There are 3 ways to turn a row about zero (a turn may also mirror it). The second row of each pair is the first, turned, with some noise. The first 27 pairs use one turn. New pairs use 2 turns, one after the other, and a turn may come again.
Some pairs, each with its turns in order after it:
[ 14  20  24 -13 -25  -2  14 -17]
[  7 -14  -8 -18  -7 -26 -32 -10] => Leni

[ 23  21   3  26 -25 -20 -14 -17]
[-41  -6 -22 -15 -10  -8 -14 -15] => Leni

[ 10  19 -25  17 -30  -5  16 -26]
[  5  23   3  19   7  39 -19 -21] => ruka

[ 19 -19  18 -23  -9  13 -27 -29]
[-11  -1  39 -26 -18 -26  -6  10] => Leni

[ 26 -31  11 -23 -29 -20 -20  -7]
[-11 -10  37 -14 -43  -3 -17  -9] => Leni

[ -3   3 -25  12  17  18   3  16]
[  3  31  12  10  12  -3 -15  10] => ziliz

[ 14  27  -6  -5  28   4 -32   5]
[-18  14 -22 -39  -3  -3  12 -10] => ruka

[ 30  30 -15  -3 -17  31 -11  29]
[ -9  27 -16   2 -46   5  18 -27] => ruka

[-26  -7  -9 -27 -28  14 -11  -1]
[  4   7  18  16 -11   1 -30  35] => Leni

[-28   7  26 -11  22  21  -9 -26]
[ 33 -26 -25 -30   7  -5  -6   7] => ruka

[ 21 -22 -11 -30 -30  20  -4 -28]
[ 15  -4   0  13  -8 -14  57   4] => ziliz

[  4 -28  30 -17   8  26  -7 -21]
[ -6 -20 -22  22 -29 -20  14  20] => ziliz

[ -6   8 -24  28  16  20 -21 -11]
[ -9 -13  -8 -27   7  27  15 -25] => ruka

[ 10  13   4 -31 -28 -12 -24  14]
[ 13  -4   2 -42 -11 -10  25  -9] => ziliz

[ -9  14 -29   2  15 -21 -16  -2]
[-11  16 -16 -11  -4  32   7  12] => Leni

[  8   6  -3  31 -27 -19  25  14]
[ 23 -22  14  -1  34  22 -11  -7] => ziliz

[ -2  20  29 -15  25  13 -10  -7]
[ 21  24   4 -29  20 -19   0  -3] => Leni

[ -9  12 -28 -10  27 -18   3  16]
[-13  37  -7 -14  14   0 -15 -16] => ziliz

[ 24  -7 -26  27  -2 -15  18 -19]
[-18  14   2  24  26  34   2  -6] => ruka

[ -2 -16   0 -12  14  -8 -24  15]
[  8  12 -10  -5 -21 -15  -9 -18] => ziliz

[ -1 -15 -12  12  30   7   3 -28]
[ -7 -14   8 -15  21   3  31  17] => Leni

[-19 -19 -18  22 -32 -20 -14  -9]
[  9 -13  31  15   3   0   5 -41] => ziliz

[  1  19   4 -15  16  15   8 -12]
[ 21  10 -21 -12   3   3   6   8] => ruka

[  4  13  16   8 -19 -27  11   5]
[  4 -24  -3 -19  15  19  -4  -8] => ziliz

[14 32  6 21 -2 27 11 -7]
[ 14   4 -34   8  -2  12   7 -31] => ruka

[-21  13   9  31 -15  -8  16  19]
[ -6  -2 -21  29  21   8 -17 -21] => Leni

[ 19 -24  31 -15  -1  -5   5 -13]
[ -8 -14 -18  18  -1 -12  -9  34] => ruka

New pairs, each followed by its turns in order:
[  6   9 -26 -11   3  21  12  28]
[ -6 -20  -1  -4  31  19  14  19] => ruka ziliz

[-11 -32  25 -20  17   2   2  28]
[  4 -27 -15   2 -15  33   2  32] => Leni ziliz

[-10   4 -17 -27  -2 -11  15   4]
[-17   1  -5   9 -31   9  15  -1] => Leni ruka

[ 23  11   1  14 -20   7 -22   7]
[  9  11  24  -8   8   2 -28 -11] => Leni ruka

[-20 -31 -20  10 -16 -30   3 -22]
[  2 -22 -17   6  40  30 -16   5] => ziliz ruka

[ -9 -11  12  21  14   0   0 -24]
[  5 -12  29  22  -6  -5 -10  -5] => ziliz ziliz

[-30  23 -23   4 -20   4   1  14]
[  8  -6 -23 -15  14 -32 -13  16] => ziliz ruka

[-12  12  -8  12  13  28  16   8]
[  1  33  -5   5  13   7   1 -20] => ziliz Leni

[ 14  -3  -3 -23  25  32 -17  -3]
[ 28 -14 -10  25 -27   5  -5  13] => ruka Leni

[-18 -16  -3 -15   2   4  29  20]
[ 20 -20 -22   1  12  20 -16   6] => ruka ziliz

[ -9 -14 -32  31  -4   8   8  21]
[ -5  -8  -6  -6 -31  39 -22  11] => ziliz ziliz

[ 10 -22  -2  29 -31  30  -5  19]
[-13  -4  10  -4 -14 -18  15 -52] => ziliz Leni

[  5   8  15 -20  17 -13 -32  -9]
[-17  -5 -10 -37  -6  -4  18  16] => Leni ziliz

[ 15  -8 -25  -4 -15   3  -9 -13]
[ 22 -12  -6  -2 -27  -1   1 -15] => ruka ruka

[  0 -10  15   0  10   4  26   8]
[-15  -3 -16  13  15  10   4  11] => Leni ruka

[ -7 -18 -24 -17   3  -5 -29 -30]
[ 26   8  -2  22  19  18 -29 -14] => ziliz ruka

[ -8  16  22 -21   5  -9  28  31]
[ 10  -4 -13 -19  12  42  -7 -23] => ruka ziliz

[26  9  2  2 -9  3 -1 16]
[ -2  14  13   6   4  17 -20  -2] => Leni ruka

[  2 -24  18  24 -13  13  16  21]
[-22   6  17   1 -14   2  27 -26] => ziliz Leni

[ -5   2  24 -15  26 -28   7  -4]
[-8  4  5  6 -8 22  0 43] => ziliz Leni

[ 28  12  13 -32  -8  -9   5 -13]
[ -9  28 -31  14 -14   7  -5   3] => ruka Leni

[ -5  -9 -17   7  19  20  13   8]
[-10  21 -19  -4   9   5   3 -14] => ziliz Leni

[  7 -11  -5   0  -2   3 -28 -10]
[ -9 -15   5 -20   9 -14  -7   0] => Leni ziliz

[ 22  -4   2 -12 -23  10  31  20]
[ 29 -14   4  16  -3  22  14 -22] => Leni ziliz

[ 10  -7 -32 -32   0 -25 -15 -30]
[41 21 -9 15 19 29 -8 -3] => ziliz ruka

[-11  19 -17  22  25 -24  11  16]
[-14  34  11  23  14   0  10  23] => Leni ziliz

[-11  12  31  20  31 -32 -13  -7]
[ 29   4 -28 -36  10   9   7  23] => Leni ruka

[-26   9  29  13  16 -15  -4  17]
[-20   5   7  -9  32  -4 -14  30] => ruka ruka

[ 15 -14   6  19 -30  -7   9   1]
[ -6 -32   2  -5   6   9 -11 -24] => ruka ruka

[-31 -14  18 -21  28  19 -32  -6]
[-10  13  25  11 -19 -19  11  47] => ruka ruka

[ 17 -31  27 -19  -1   9 -13  27]
[ 37  10  -7 -10   7  14  26 -28] => ziliz ziliz

[-11  25  -4  20 -31 -27  16 -16]
[ -6 -19  26 -35  -8  23  12   4] => Leni ruka

[-29 -19  32   1  32   4 -10   0]
[ 17  10 -42  10   3 -18  -3 -30] => ruka ziliz

[  9  26  18  12  25  31   9 -24]
[ 28  -4  -9 -24  -8  43  17  -7] => Leni Leni

[ 27   6 -18 -29 -11  28  27 -14]
[ -3  -1 -43  27 -15 -31   4   2] => ruka Leni

